The first 8 rows are patterns. Each new row is the sum of 2 different patterns, raised or lowered, with some noise. Before adding, each is slid sideways (what falls off one end comes back at the other), maybe read backwards, and multiplied by a number that may be negative. Names go in the order of the patterns.
Known rows, each followed by the names of its patterns:
[  0.4   2.3  10.0 -30.6 -10.4   0.7   1.8  12.7 -18.9   3.2  -1.2   8.5
   8.0   7.5  -6.9   5.0 -42.4  -8.9 -39.1   3.6  44.0  -0.9  41.3   5.5
  -0.2   9.0   4.6   2.7  17.0  10.9 -44.0  -6.2   8.6   1.8  -2.0] : (4)
[ -0.7   1.0  23.4 -19.8 -23.0   2.5 -16.0 -23.9  -2.9 -10.0  -2.4 -13.4
   9.2  -1.8  15.3   3.3  15.4  -7.2  -9.7 -21.1 -23.4  -3.5  -4.0   4.7
 -15.2   2.2  -1.5   9.7 -26.3  -4.1   0.2  14.1 -38.8 -13.0  -8.2] : (5)
[-13.9  -0.3  -8.6 -16.4   0.6 -18.9  -0.3  -4.7  -1.6   8.0   6.8   0.1
  23.9   4.6  -1.5 -14.5 -16.8 -44.0  -2.5  -2.1  -7.3 -13.1 -34.2   9.4
  -4.0  32.8  -0.8  -5.7   4.5  -4.6  -2.1  11.9  19.0 -23.4 -22.6] : (0)
[-12.1  33.1   1.3  -5.9  22.3  -7.5  -1.1  -9.1  -1.3  18.0 -15.2   0.4
   2.0 -44.0  44.0 -17.6  -9.5 -13.8  -3.3   1.1  -7.3  16.0  -0.8  29.4
  -6.6 -13.0   1.6  16.6  23.5   7.9 -18.8  -3.1  14.1  19.5  -0.3] : (2)
[ -0.8  21.1  32.1  -2.6 -24.0 -29.0  17.9   6.3 -17.4   0.7   1.6   3.6
 -12.8  -7.7   1.4   2.3  -2.4  -5.0   9.7   0.2  -6.5  -1.8  31.6   1.1
   6.7 -25.9  -7.2   5.2  15.4  -6.3  -4.6  -4.9 -13.0   4.5   6.6] : (3)
[ 17.6 -23.4  -8.1 -12.3   3.0   0.4  10.6  -2.8  31.3   2.6   0.5  -4.8
  -2.7  11.1  14.3  -0.1 -13.1   3.2  -4.8  -5.4  34.0   7.0  -9.5  -4.7
   5.2 -10.4  -2.8 -31.9 -24.4 -44.0  -5.0  -4.6 -30.2  36.0   2.7] : (6)
[ 14.4 -22.6   1.3   5.9  -4.2  14.6 -44.0  -1.0   5.0 -18.2   4.2 -27.9
  12.3 -14.7   5.9   7.6  11.4   0.5  21.6   2.0   9.0  22.8  -2.8   3.6
   3.0  14.4 -18.7   4.5  32.6 -43.4   1.2 -15.2 -18.5  -0.8  -7.0] : (7)
[ -0.1 -44.0  -6.4   5.4  -0.6  25.5  -5.8 -11.7 -12.9  13.1  11.2   0.4
   4.1  -2.8   5.8  20.3   4.5  -4.2   4.2 -10.5  25.1  13.2   1.7  -0.9
   3.5  18.8  -1.7 -12.1   3.3   9.3  13.5   7.4   0.8   7.3   7.9] : (1)

New rows. What belongs after each?
[48.2 51.9 21.0 21.1 19.3  2.6 33.6 43.3 13.5 -3.3  4.5 21.6 12.8 12.1
 20.9 -6.0 18.7 19.1 17.9 36.2  8.9 13.1 37.6 24.9 19.8  0.1  8.7  0.3
 19.5 12.9  7.2  7.2 -0.4 25.7 11.5] : (0) (1)
[-37.2  -8.0  -6.0   3.9  23.1  33.2   3.2  -3.9  21.3   8.4  28.2   5.8
  -8.0  10.3  -0.4  -1.0   6.1  -0.5  -6.9 -16.7  12.2  21.7   6.9   5.5
  -0.4  11.6  21.8  12.7 -13.5  11.8   8.0  17.2   2.4  12.2  12.4] : (0) (3)
[  6.2   3.9   9.3  22.7  20.0  24.7  -5.2   4.1  19.7  10.3 -30.2   7.3
  38.3 -30.5   7.2 -15.0 -12.8   3.8  -7.6 -27.1 -31.6   4.5   3.5  13.5
   6.0 -53.7 -12.8  13.2  -9.8   1.5 -22.2   6.5 -10.7  25.8   9.3] : (7) (1)
[-40.9 -31.5 -19.7 -26.1   2.9 -15.6  -6.6 -21.7 -39.8 -39.3 -35.3  -9.0
 -28.4 -18.8 -53.1 -17.9 -15.3 -11.1 -45.5 -22.0 -19.4 -11.0 -54.3 -23.2
 -19.9 -22.6 -20.1  -2.2 -27.2 -43.9 -31.3 -11.3 -22.4 -22.5 -52.3] : (5) (3)
[  3.8  -3.0  -5.5  -5.3  -5.3  11.6  -0.7 -27.7   8.6  -4.5  -2.3   2.3
   4.1  -4.5  -7.1 -21.8  -1.9   2.2  -5.6  -4.4 -19.7  12.3  -5.6   9.8
  -2.5  -1.7 -10.7  -7.3 -31.9 -15.6  -8.3 -23.3  19.3  -3.6  14.1] : (4) (2)
[25.4 32.8 33.5 23.1 29.3 19.9 20.3  8.3 40.2 -8.5 33.7 27.0 35.6 17.9
 20.0 16.5  3.7  8.4 18.3 20.4 20.8 42.4 18.1 20.0 37.3 46.5 21.3 15.4
 31.1 34.2 31.8 32.6 24.0 19.5 32.4] : (2) (6)
[  0.7  -8.6   4.2  57.8  38.0  63.7  15.1  40.9  14.2  18.8  29.3  18.3
  22.8  40.5  19.7   3.7  21.6  53.4   9.0  11.0   4.6   4.2  20.4  11.2
  23.3   6.6  57.9  15.7   0.4  26.6 -17.7  10.4  20.1   0.0 -14.2] : (4) (7)
[-13.9 -11.3 -16.0 -13.7 -11.7 -18.1 -12.6  -4.8  -1.0 -12.4 -19.6 -17.1
 -31.0 -13.2 -11.7 -32.2   8.1 -15.5  -5.3 -18.3 -19.7 -24.4 -18.6  -0.1
   0.1 -12.3   4.3  -6.8 -13.7 -10.4   6.6  -6.5   2.2 -28.3 -19.5] : (0) (6)
[ 12.9   1.8  29.6  30.5  34.6  32.9  28.4  32.9  18.8 -13.6  58.3  47.1
  35.5  31.3  39.5  20.6  28.9  53.1  38.0  71.9  51.9 -29.3  16.0 -17.8
   4.6   5.7  17.2  32.8  25.8  27.7  26.8   4.4  44.1  50.9  26.5] : (4) (6)
[  3.1  10.0  29.0  11.0  15.0  19.1 -22.4  27.0   0.4  12.9  15.6  41.9
  22.3  60.6   0.5  28.0 -18.8  50.2  54.2  17.8  69.8  41.8  49.2  36.7
  22.2  20.8  24.2  42.5  26.3 -12.3  54.7   5.9  17.6  47.2  11.1] : (6) (7)
[-31.8 -23.1 -14.3  30.5 -10.4 -14.5 -14.2 -22.2   7.4  14.3 -34.9 -12.3
 -57.0  -0.4 -17.0 -22.3  11.3 -23.8 -29.2 -21.7  14.8   5.2 -16.0  -9.9
   9.8  10.8 -17.4  -8.1 -22.1   9.6 -18.0 -13.9 -29.0 -16.5 -39.8] : (0) (2)
[ 20.6  -1.9  31.4  36.2  42.4  34.5  46.5  37.8  17.3  10.4  39.7  30.3
  35.8  40.9  -5.4  37.1  33.5  44.5  22.6  32.9  32.6  30.1 -13.0  40.3
  44.2  44.6  44.0  39.7  28.9  24.4  60.8  18.6  67.5  25.2  -0.7] : (4) (5)
[-23.9 -22.9   0.2  -1.8  -5.5 -15.8 -16.1 -19.5 -21.5 -23.1 -34.2 -53.9
 -21.0 -21.4 -27.0 -20.6 -18.8 -29.8 -24.6 -32.2 -22.2 -24.1 -15.9 -59.5
 -28.5 -33.4 -25.5 -21.6  -0.3 -28.2 -19.5 -32.7 -29.4 -56.5  -8.7] : (5) (6)
[ 72.0  -5.2   4.8  31.9  18.0  49.7  27.9  19.4  -0.4  14.0  -0.1   2.9
  -2.6  10.2  11.2 -13.9  30.4  14.7  29.9   8.9  48.8  10.8 -16.6  46.8
   1.4  33.5  34.8  25.8  12.6   8.6  38.2  27.1  -2.2  21.7   4.6] : (5) (7)
[-38.9 -29.9 -25.3  12.5 -48.5 -28.7 -20.8 -32.6 -17.1 -55.8 -25.2 -39.4
 -38.0 -39.9 -45.1   8.9 -31.4   6.9 -21.2  -9.7 -24.2  -6.3 -23.4 -13.9
  -1.7 -13.7 -26.2 -21.8 -11.9 -30.3  -0.8  -1.0 -60.5 -21.3 -34.1] : (4) (7)
[-5.7 21.8 21.0 28.7 11.6  7.7 13.1 21.3 11.6  8.7 17.5 38.3 15.1  9.1
 18.2  5.8 20.6 15.2 24.2 18.0 -2.9  3.8 15.2 34.7 26.3  7.7 17.1 22.3
 10.2 21.6  1.2  7.2 23.7 20.2 13.1] : (3) (1)
[  6.5  -9.5  13.1  -8.2  36.7   4.0  25.6  -9.8 -48.1  20.5 -57.1  -5.4
  -4.3 -15.9   1.7  -5.3 -20.3 -10.2  34.0  15.7 -14.1  -5.8  12.3  -8.0
  -1.8  -1.5  34.2   7.5 -10.0   0.0  -2.1  25.2  -0.6  -6.0 -13.7] : (4) (2)
[-11.4  57.9  22.2  26.4  23.7  11.9  30.0  45.1  38.1  63.7   7.8  33.9
  31.0   7.7  62.0  22.9  11.1  -4.0  26.8  48.4  17.1   9.7  11.5  13.6
  25.9  45.0  16.9  38.1  12.2  36.9  31.9  27.4  52.0  35.3  43.4] : (0) (2)
[ 19.9   5.1  23.0 -29.1   2.6  10.1 -63.7   1.6 -21.5 -13.1 -19.3   2.7
   8.3 -18.7 -38.2 -22.8 -27.0   1.9  -2.3 -36.6  -7.6 -31.3  -7.3 -10.8
   2.2   4.0   4.8  12.6 -73.0  31.7  -6.2  -6.3   3.6 -16.5  -6.7] : (2) (6)
[-30.4 -17.2  -3.1   4.4  -1.8   2.9   8.7  -4.7 -13.8 -27.2  14.5   3.9
 -40.1  -8.1   3.1   2.3 -16.6  -3.5  -3.7  18.8  13.5  24.0   6.5   1.0
   9.7 -31.3  16.8 -13.9  16.7 -19.1  -2.2  -0.3   3.7 -14.0  -6.6] : (3) (6)
[-40.7 -33.7 -21.6 -40.4 -30.1 -34.0 -63.0 -16.3 -30.1 -29.9 -48.1 -32.2
 -23.8 -56.9  11.8 -30.8 -11.4  -4.5 -33.5 -49.0 -33.2   5.0 -26.2 -29.8
 -19.3 -40.7  15.0   1.5 -34.1  17.6 -30.0 -30.6 -47.2 -43.8 -27.9] : (4) (7)
[-23.9 -26.0 -51.2 -45.0 -18.0 -24.8 -34.4 -26.1 -17.0 -15.5 -64.5 -14.8
 -29.2 -43.1 -35.6 -14.0  -6.9 -15.8 -43.2 -40.1 -25.5 -11.4 -13.4 -41.1
 -21.5 -43.3 -13.5 -26.6 -19.8   7.1 -11.0 -11.9 -67.0  14.7 -31.6] : (2) (6)
[ 17.4 -36.0  -8.5 -39.5 -12.7 -13.6 -24.2   4.8  -2.2   1.4 -34.8  -5.4
 -13.2  -1.7 -15.8  22.5  -5.0  -2.4  33.1  -2.4   7.5  12.5   8.6  14.4
 -12.8   6.2  -2.0  -9.1  -3.4  15.7  34.9  -8.1  -8.8  17.0 -15.8] : (6) (7)
[ 10.4 -26.2 -17.7  42.6 -21.1  -5.0  -4.8   1.4  -3.8  -3.5  14.1 -15.5
  -9.7   3.6 -20.9   6.8 -58.2   0.3   7.8  -0.8  22.2 -29.3  13.7 -20.9
  14.0  -1.2   7.6 -12.5  42.1   1.8   5.3   6.6  29.5  13.0   6.3] : (5) (7)
[ 15.0 -18.5  14.7 -31.0   4.0  42.0  26.0  41.5  19.1   5.0  -8.6  13.4
  17.6  32.6  19.8 -19.0  15.2  22.2  12.6   4.4   9.9  27.9  24.0 -17.5
   3.3  24.3  30.6  14.2  -4.1   6.2  13.0  29.6  22.7  13.9   8.6] : (4) (1)
[-37.7 -18.5 -11.3  -7.1  -7.1 -25.2 -19.0 -15.8 -11.0  -6.9 -14.4 -16.4
 -44.8 -19.2  13.0 -24.6 -11.6 -41.4 -30.5 -27.2   9.2 -12.6 -16.0 -25.7
 -25.5  -7.0 -15.5 -12.9   1.3  10.7 -23.8 -46.0 -49.3  -4.5 -29.8] : (0) (3)
[ 52.2   6.1  11.5  -2.2  12.9  19.6  25.6 -16.5  19.1  -1.3   4.7  15.7
  17.1  27.2  18.3  40.7 -18.2  29.2  47.9  15.4  40.4  15.1  18.8  26.1
   8.0  37.9   3.7  16.2  20.8 -15.8  53.6  20.5   0.8  23.6  18.3] : (2) (7)
[-15.8   4.8  15.2 -14.7  19.0  11.4  -7.8   2.5 -10.7  26.7 -14.9  -6.4
  -6.4  -9.6  -7.8  -7.6  11.8   5.0   7.4  -8.2  -5.0 -22.6   3.2 -12.3
 -16.8 -12.4  11.6  -2.0 -12.8  -5.9  17.4 -11.6  22.6  -6.3   2.0] : (5) (7)
[28.5 58.6 44.4 23.3 16.3 59.6 42.4 12.9 44.8  0.5 23.1 17.3 20.2 41.5
 12.5 13.9 17.1 -4.2 75.0 12.4 16.6 16.5 27.7 23.3 26.3 38.5 24.3 52.4
 13.5  8.0 23.7 25.5 43.1 34.9 14.8] : (0) (2)
[ -2.1 -33.3  -7.6 -21.8  -8.4 -13.8   5.8 -29.6 -23.4  -7.8 -61.5 -20.8
 -36.2  -5.9 -25.6  -2.6 -27.8 -45.5  -3.4 -21.4 -32.1 -12.9 -24.5 -15.2
 -28.7 -14.5 -34.1 -24.4  -8.8 -32.8   6.7 -20.4 -49.7 -14.4 -20.9] : (6) (7)
[ 52.8  33.2  27.2  51.1  38.5  27.7  35.5  45.4  -6.8  27.3  42.5  31.8
  25.4  30.4  22.8  22.9   0.9  35.1  45.3  21.3  36.7  18.8  32.5  25.0
  36.3  41.8  36.9  23.9  28.5  -8.3  22.1 -12.1  33.1  73.2  29.3] : (4) (3)
[-26.7 -13.9 -13.4   5.5 -16.6 -18.7 -16.2 -24.6 -15.2 -12.2 -23.6  -7.3
 -14.9 -19.6 -29.9   5.6 -11.5 -20.4   3.4 -23.2 -30.4  13.1 -14.3   1.5
 -13.3 -10.7  -8.8 -35.0   2.3 -12.8 -26.1 -15.5 -19.1  17.2 -16.5] : (2) (7)
[-17.1 -15.3 -22.4   3.3   6.9  10.8 -27.8  -0.5  -8.2  -8.8 -18.9 -10.7
  -6.2 -27.4  -7.7 -29.3  17.1  -5.8  -9.3  12.6  -3.5  13.6  -3.7   4.3
 -18.6 -16.6 -52.8 -31.8 -48.1 -22.4 -16.0 -30.1  12.8   2.8  -0.7] : (0) (6)
[  7.1  -0.7  15.0  -0.2  10.9   2.2   3.8 -12.5   2.8 -37.1  -7.4  57.3
  30.3  43.4   6.1  22.5   4.1  10.5  34.6  13.6  19.5   3.4  -4.7   7.6
  14.1  20.7  -1.2  -5.5   1.0  13.8  20.2  29.7   8.5  25.8  51.9] : (4) (0)
[ 22.7   6.8   9.4  59.3  23.5  10.7  29.3  20.9  45.7   7.6  30.8  28.1
  18.6   6.2  21.3  32.9  21.5  21.0 -17.1  21.3  24.1  34.4   4.8  32.4
  17.0 -13.6  61.3  28.8  32.1  55.6  51.3  24.0 -10.0  14.8  36.6] : (3) (7)
[-13.4  10.3 -21.9   8.6 -31.0  -9.2   1.8 -12.6 -15.4 -11.5 -27.3 -35.1
  19.8  15.3   0.8 -26.5  -0.6   2.6   3.2   3.5 -14.8  -6.8  -0.2 -20.9
 -21.9 -12.3 -33.3 -21.0 -16.2   4.0   5.4  32.2 -20.0  -5.5   5.6] : (0) (3)
[  8.9  12.8  59.3  -8.0 -14.3   6.8 -43.3 -19.9 -32.0  -2.5  -9.6   6.5
 -11.9 -26.4 -22.6 -11.6 -36.8 -22.1 -30.2   1.6 -13.7 -17.4 -28.0 -28.7
  -6.2 -10.3  -8.5  -7.4 -49.6 -33.0   6.1   1.3 -11.5 -24.0 -10.1] : (6) (1)
[ -0.9 -52.0  13.9  -0.6 -23.7  18.3   0.0  11.1  -5.3  25.7  -3.4  -0.9
  11.5  -1.1  -2.4  -5.1   5.9 -27.6  -2.8 -14.1   5.9 -18.8  -3.0  -8.4
 -62.2  17.7  -5.5   1.7 -14.6 -16.5   9.4  -5.5 -10.5 -15.1 -16.0] : (5) (7)
[ -9.0 -18.0 -17.8 -22.4 -21.1 -17.3 -17.1   3.2 -18.3   7.4  -7.6 -20.0
 -16.5 -30.8  -9.6 -23.2  -2.2 -41.5 -22.9   5.9 -11.2   5.2 -22.0 -24.0
 -21.1 -14.3 -19.4  -3.6 -38.8 -15.7 -18.7 -11.7 -14.8 -24.5   0.8] : (4) (1)
[-21.8  -1.4 -22.0  28.0  -4.5  33.3  -8.5 -43.4  -4.9 -31.2  -5.1  -9.3
  -3.7  -1.0 -24.7 -24.7 -21.5  36.9   3.3   4.7 -16.9  -6.5  -6.9   5.1
 -24.2  20.6  -3.4  -0.1  -9.4 -18.4  10.5   1.3   2.1 -12.5  -8.7] : (4) (5)
